The rows of each matrix lie in a flat space through zero, up to rounding. After each matrix: how many dimensions does the smallest such space have?
(in the rows, 128 means zero)

[[121 127 121 124  82 123 108 114 162 141 126  99 128 135 101 112]
 [127  87 111 103  82 131  61 144 163 155 136 122  82 126 156 103]
 [121 111 205 181 153 129 182  72 130 122 136  99 163 130  91 181]
 [124 103 181 199 122 114 132 145 120 123 119 119  99 142 128 112]
 [ 82  82 153 122 200 126 152 114 160 105 141 128 127 106 129 126]
 [123 131 129 114 126 116  93 109 127 122 144 144 122 130 100 109]
 [108  61 182 132 152  93 140 136 171 136 111  86  88 164 160 137]
 [114 144  72 145 114 109 136 170 140 128 125 138 118 140 158  95]
 [162 163 130 120 160 127 171 140 154 116 121 123 181 190 113 102]
 [141 155 122 123 105 122 136 128 116 142 154 173 159 119 120  79]
 [126 136 136 119 141 144 111 125 121 154 150 140 136 134 110  91]
 [ 99 122  99 119 128 144  86 138 123 173 140 123 116 109 128  99]
 [128  82 163  99 127 122  88 118 181 159 136 116 140  99  94 111]
 [135 126 130 142 106 130 164 140 190 119 134 109  99 173 133 124]
 [101 156  91 128 129 100 160 158 113 120 110 128  94 133 145 126]
 [112 103 181 112 126 109 137  95 102  79  91  99 111 124 126 141]]
	13

[[ 32 117 175 137 134 178 111 124  84 131 124 135 133 141 115 105]
 [117 141 133 144 123 139 110 144 126 135 132 126 126 107 141 157]
 [175 133  65 119 105  98  97 132 125 138 135 119 143 122 175 134]
 [137 144 119  86 126  97 141 142 130 136 147 102 140  94 160 157]
 [134 123 105 126 120 113 132  99 151 123 116 118 121 139 110 109]
 [178 139  98  97 113  28 140 147 126 152 145 119 137  83 140 168]
 [111 110  97 141 132 140  82 120 122 129 137 140 122 147 120  88]
 [124 144 132 142  99 147 120 121 136 128 117 116 126 112 154 166]
 [ 84 126 125 130 151 126 122 136  82 163 106  99 130 134 120  95]
 [131 135 138 136 123 152 129 128 163  89 139 138 139 136 104 144]
 [124 132 135 147 116 145 137 117 106 139  90 108 131 144 130 129]
 [135 126 119 102 118 119 140 116  99 138 108  77 134 141 134 129]
 [133 126 143 140 121 137 122 126 130 139 131 134 102 113 142 150]
 [141 107 122  94 139  83 147 112 134 136 144 141 113 125 122 100]
 [115 141 175 160 110 140 120 154 120 104 130 134 142 122  79 191]
 [105 157 134 157 109 168  88 166  95 144 129 129 150 100 191 175]]
	10

[[ 78 143 145 123 152 142 116 126 128 141 142 103 122 115 137 135]
 [143 128 149 138 108 113 108 120 145 159 111 129 126 122 120 110]
 [145 149  88 135 109 121 138 134 124 113 125 122 154 155 141 132]
 [123 138 135 115 103 122 118 123 138 163 109 132 123 119 142 106]
 [152 108 109 103  67 135 159 138 100 114 124 156 132 161 158 161]
 [142 113 121 122 135 116 122 139 134 124 110 135 143 119 108 128]
 [116 108 138 118 159 122  77 117 125 132 115 112 171 114  97 122]
 [126 120 134 123 138 139 117 106 113 118 141 131 130 131 129 117]
 [128 145 124 138 100 134 125 113 118 131 140 117 136 156 152 132]
 [141 159 113 163 114 124 132 118 131 121 143 110 137 158 141 127]
 [142 111 125 109 124 110 115 141 140 143  93 141 144 108 109 118]
 [103 129 122 132 156 135 112 131 117 110 141  99 160 137 120 155]
 [122 126 154 123 132 143 171 130 136 137 144 160  48 101 142 110]
 [115 122 155 119 161 119 114 131 156 158 108 137 101  77 103  92]
 [137 120 141 142 158 108  97 129 152 141 109 120 142 103  88 109]
 [135 110 132 106 161 128 122 117 132 127 118 155 110  92 109  84]]
	7

[[125 132 113 115 140 125 129 127 126 129 117 131 126 136 115 138]
 [132 174  93 106 169 122 131 147  69 124 119 121 148 151  77 161]
 [113  93 117  78 126 124 138  93 176 156  83 144 102 146 141 144]
 [115 106  78 234 142 106  91 172 213  38 160 148  92  60  91  45]
 [140 169 126 142 143 130 126 153  69 117 150 114 154 131 104 137]
 [125 122 124 106 130 127 133 117 133 140 112 131 124 138 129 140]
 [129 131 138  91 126 133 140 112 110 156 112 125 135 150 137 155]
 [127 147  93 172 153 117 112 162 127  83 146 130 127 106  86 105]
 [126  69 176 213  69 133 110 127 215  98 172 136 101  67 192  49]
 [129 124 156  38 117 140 156  83  98 198  87 123 138 179 159 188]
 [117 119  83 160 150 112 112 146 172  87 126 143 106 105  94 100]
 [131 121 144 148 114 131 125 130 136 123 143 126 128 116 144 113]
 [126 148 102  92 154 124 135 127 101 138 106 128 134 152  99 159]
 [136 151 146  60 131 138 150 106  67 179 105 116 152 174 135 185]
 [115  77 141  91 104 129 137  86 192 159  94 144  99 135 167 130]
 [138 161 144  45 137 140 155 105  49 188 100 113 159 185 130 199]]
	3

[[225  79 135 161  97  34  50  66 175  89 183 101  73  65 106 116]
 [ 79 149 159 122 120 129 138 118 117 118 132 159 126 159 133 137]
 [135 159 120 134 125 112 165 119  97  90 151 167 134 184 172 134]
 [161 122 134 161 105 122 120  82 118 159 128 143 108 128 120 144]
 [ 97 120 125 105 144 134 140 145 128 156 115 106 144 125  95 111]
 [ 34 129 112 122 134 184 123 151 119 179 130 146 148 126 116 136]
 [ 50 138 165 120 140 123 124 140 125  78 165 135 110 110 104 106]
 [ 66 118 119  82 145 151 140 170 146 118 113 123 149 148 108 140]
 [175 117  97 118 128 119 125 146 185 128 104 124 169 131 148 118]
 [ 89 118  90 159 156 179  78 118 128 219 104  84 148 105 111 135]
 [183 132 151 128 115 130 165 113 104 104 107 135  91 145 129 140]
 [101 159 167 143 106 146 135 123 124  84 135 188 116 143 162 154]
 [ 73 126 134 108 144 148 110 149 169 148  91 116 169 133 108 142]
 [ 65 159 184 128 125 126 110 148 131 105 145 143 133  93 140 103]
 [106 133 172 120  95 116 104 108 148 111 129 162 108 140 142 149]
 [116 137 134 144 111 136 106 140 118 135 140 154 142 103 149 161]]
	11

[[134 154 100 134 150 145 128 148 123 126 122 130 146 139 125 152]
 [154 127 137 119 122 127 115 133 121 113 117 111 133 113 138 117]
 [100 137  96  93 203 126 135 107 157 134 136 125 114 158 115 138]
 [134 119  93 102 175  85 120 132 165 104  85 139 111 137 115 100]
 [150 122 203 175  81 133 117 170 113 113 140 117 136 113 123 128]
 [145 127 126  85 133 122  99 133 128 121 119 103 146 127 142 143]
 [128 115 135 120 117  99 100  96 151 105 143 122 147 157 118 100]
 [148 133 107 132 170 133  96 104 131 172 138 104 116 157 166 140]
 [123 121 157 165 113 128 151 131 110 184 110 109 113 109 168 162]
 [126 113 134 104 113 121 105 172 184 156 158 114 147 141 117 174]
 [122 117 136  85 140 119 143 138 110 158  79 135 129 112 121 146]
 [130 111 125 139 117 103 122 104 109 114 135 101 110 119 104 105]
 [146 133 114 111 136 146 147 116 113 147 129 110 152 131 132 134]
 [139 113 158 137 113 127 157 157 109 141 112 119 131 136 134 143]
 [125 138 115 115 123 142 118 166 168 117 121 104 132 134  91 161]
 [152 117 138 100 128 143 100 140 162 174 146 105 134 143 161 155]]
	14

[[108 143 134 174 130 129 103 160 173 171 112 133 102 127 158 130]
 [143 160 122 127 127  96 115 160 107 138 163 104 124 117 110 126]
 [134 122 123 132 138 151 124 128 138 113 135 135 121 123 115 122]
 [174 127 132  88  99 120 120 115 152 123 121  92 110 140 147 110]
 [130 127 138  99 109 128 123 141 135 133 117 107 123 121 149 107]
 [129  96 151 120 128 136 138  64 129 119  75 132 139 119 184 146]
 [103 115 124 120 123 138 138 121  74 140 130 128 129 123 118 121]
 [160 160 128 115 141  64 121 160 121  94 174  92 157 117 100 162]
 [173 107 138 152 135 129  74 121 205 115 119  77  80 131 155 174]
 [171 138 113 123 133 119 140  94 115 109 146 129 133 141 111 134]
 [112 163 135 121 117  75 130 174 119 146 149 128 149 124 109 121]
 [133 104 135  92 107 132 128  92  77 129 128 122 116 118 108 108]
 [102 124 121 110 123 139 129 157  80 133 149 116 126 116 102 110]
 [127 117 123 140 121 119 123 117 131 141 124 118 116 151 127 151]
 [158 110 115 147 149 184 118 100 155 111 109 108 102 127 173 140]
 [130 126 122 110 107 146 121 162 174 134 121 108 110 151 140 106]]
	9

[[ 47  98 176 139 113 142 120  92 164 128  97 150 146 107 146  99]
 [ 98 111 173 126 116 164 120 153 118 146 103 103 152 123 126 171]
 [176 173 105 143 116 150 130 171 148  97 110 113 141 159 104  74]
 [139 126 143 105 160 125 145 131 110 153 108 145 126 149 118 142]
 [113 116 116 160  98 143 173 140 127 128  86 139 150  90 108 144]
 [142 164 150 125 143  43 134 119  99 111  88  93 140 134 141 131]
 [120 120 130 145 173 134 124 153 120 139 122 137 146 160 101 148]
 [ 92 153 171 131 140 119 153  18 132 118 147 152 166 116 159 101]
 [164 118 148 110 127  99 120 132  58 145 152 132 113 137 114 115]
 [128 146  97 153 128 111 139 118 145 101  77 121 103  67 107 116]
 [ 97 103 110 108  86  88 122 147 152  77 100 108 109 121  95 154]
 [150 103 113 145 139  93 137 152 132 121 108 146 131 131 119 148]
 [146 152 141 126 150 140 146 166 113 103 109 131 134 145 120 121]
 [107 123 159 149  90 134 160 116 137  67 121 131 145  98 108 107]
 [146 126 104 118 108 141 101 159 114 107  95 119 120 108 100 154]
 [ 99 171  74 142 144 131 148 101 115 116 154 148 121 107 154 106]]
	14

[[149  98 154 146  81 136 139 113  91 122 117 135 119 144 154 134]
 [ 98 127 149 145 209 144 169 152 150 128  82 134 112 135 145 142]
 [154 149  34 110 165  74  96 111 175 144 164  73 222 124 102 138]
 [146 145 110 177  73 118 154 142  99 190 192 148  92 101 158 104]
 [ 81 209 165  73 175 141  82 139 177 129 122 137 137 126 107 114]
 [136 144  74 118 141 113 133 111 151 132 139  84 145 114 114 130]
 [139 169  96 154  82 133 218 185 109 186 135 109  63 119 125 142]
 [113 152 111 142 139 111 185 146  92 132  94 107  61 129 147 116]
 [ 91 150 175  99 177 151 109  92 161  88  89 139 147 138 128 123]
 [122 128 144 190 129 132 186 132  88 162 128 143  61 116 194 108]
 [117  82 164 192 122 139 135  94  89 128 158 190  85 101 183  85]
 [135 134  73 148 137  84 109 107 139 143 190 151 181 109 117 102]
 [119 112 222  92 137 145  63  61 147  61  85 181 243 186 131 143]
 [144 135 124 101 126 114 119 129 138 116 101 109 186 164 111 158]
 [154 145 102 158 107 114 125 147 128 194 183 117 131 111 157 125]
 [134 142 138 104 114 130 142 116 123 108  85 102 143 158 125 149]]
	9

[[130 168 119  80 170 120  84 110 134 122 146 148 146 174 114 164]
 [168 158 130 109 135 110 143 101 129 145 110 107 139 140 107 108]
 [119 130 139 158 120 152 164 118  99 135 125 113 148 119 142 105]
 [ 80 109 158 169 137 166 160 131 155 112 166 110 144  90 128 117]
 [170 135 120 137  70 130 156 128 112 131 133 146 115 135 129 140]
 [120 110 152 166 130 133 109 125 119 134 119 141 131  99 129 107]
 [ 84 143 164 160 156 109 159 126 184 150  96 120 148 182 155  71]
 [110 101 118 131 128 125 126 156 128 140 123 134 105 129 163 127]
 [134 129  99 155 112 119 184 128 114 144  94 114 122 141 142 119]
 [122 145 135 112 131 134 150 140 144 165 145 127 108 167 133 129]
 [146 110 125 166 133 119  96 123  94 145  85 148 113 110 136 153]
 [148 107 113 110 146 141 120 134 114 127 148 114 116  98 117 185]
 [146 139 148 144 115 131 148 105 122 108 113 116 162 128 136 123]
 [174 140 119  90 135  99 182 129 141 167 110  98 128 173 147 108]
 [114 107 142 128 129 129 155 163 142 133 136 117 136 147  47 128]
 [164 108 105 117 140 107  71 127 119 129 153 185 123 108 128 152]]
	12

[[152 164 111 177 142 157 127 139 149 113 209 198 163  80 152 137]
 [164 163 133  82 127 119 146 132 111 138 131 145 110 138 129  93]
 [111 133 130 119 141 108 145 107 143 108 114 156 116 146 121 130]
 [177  82 119 228 158 156 106  91  89 115 133 161 117 153 144 118]
 [142 127 141 158 123 144 120  87 156 129 126 122 174 144 139 157]
 [157 119 108 156 144 157 143 120 126 154 143 151 138 126 118 123]
 [127 146 145 106 120 143 145 139 143 121 132 115 130 105 118 125]
 [139 132 107  91  87 120 139 127  63 148 133  91 127 115 114  98]
 [149 111 143  89 156 126 143  63  91 138 103  79 115 147 121 123]
 [113 138 108 115 129 154 121 148 138 210 125 123 148 107 102 129]
 [209 131 114 133 126 143 132 133 103 125 211 127 111 128 154 141]
 [198 145 156 161 122 151 115  91  79 123 127 156  99 156 136  85]
 [163 110 116 117 174 138 130 127 115 148 111  99 191 111 161 102]
 [ 80 138 146 153 144 126 105 115 147 107 128 156 111 113 125 147]
 [152 129 121 144 139 118 118 114 121 102 154 136 161 125 166 134]
 [137  93 130 118 157 123 125  98 123 129 141  85 102 147 134 168]]
	11
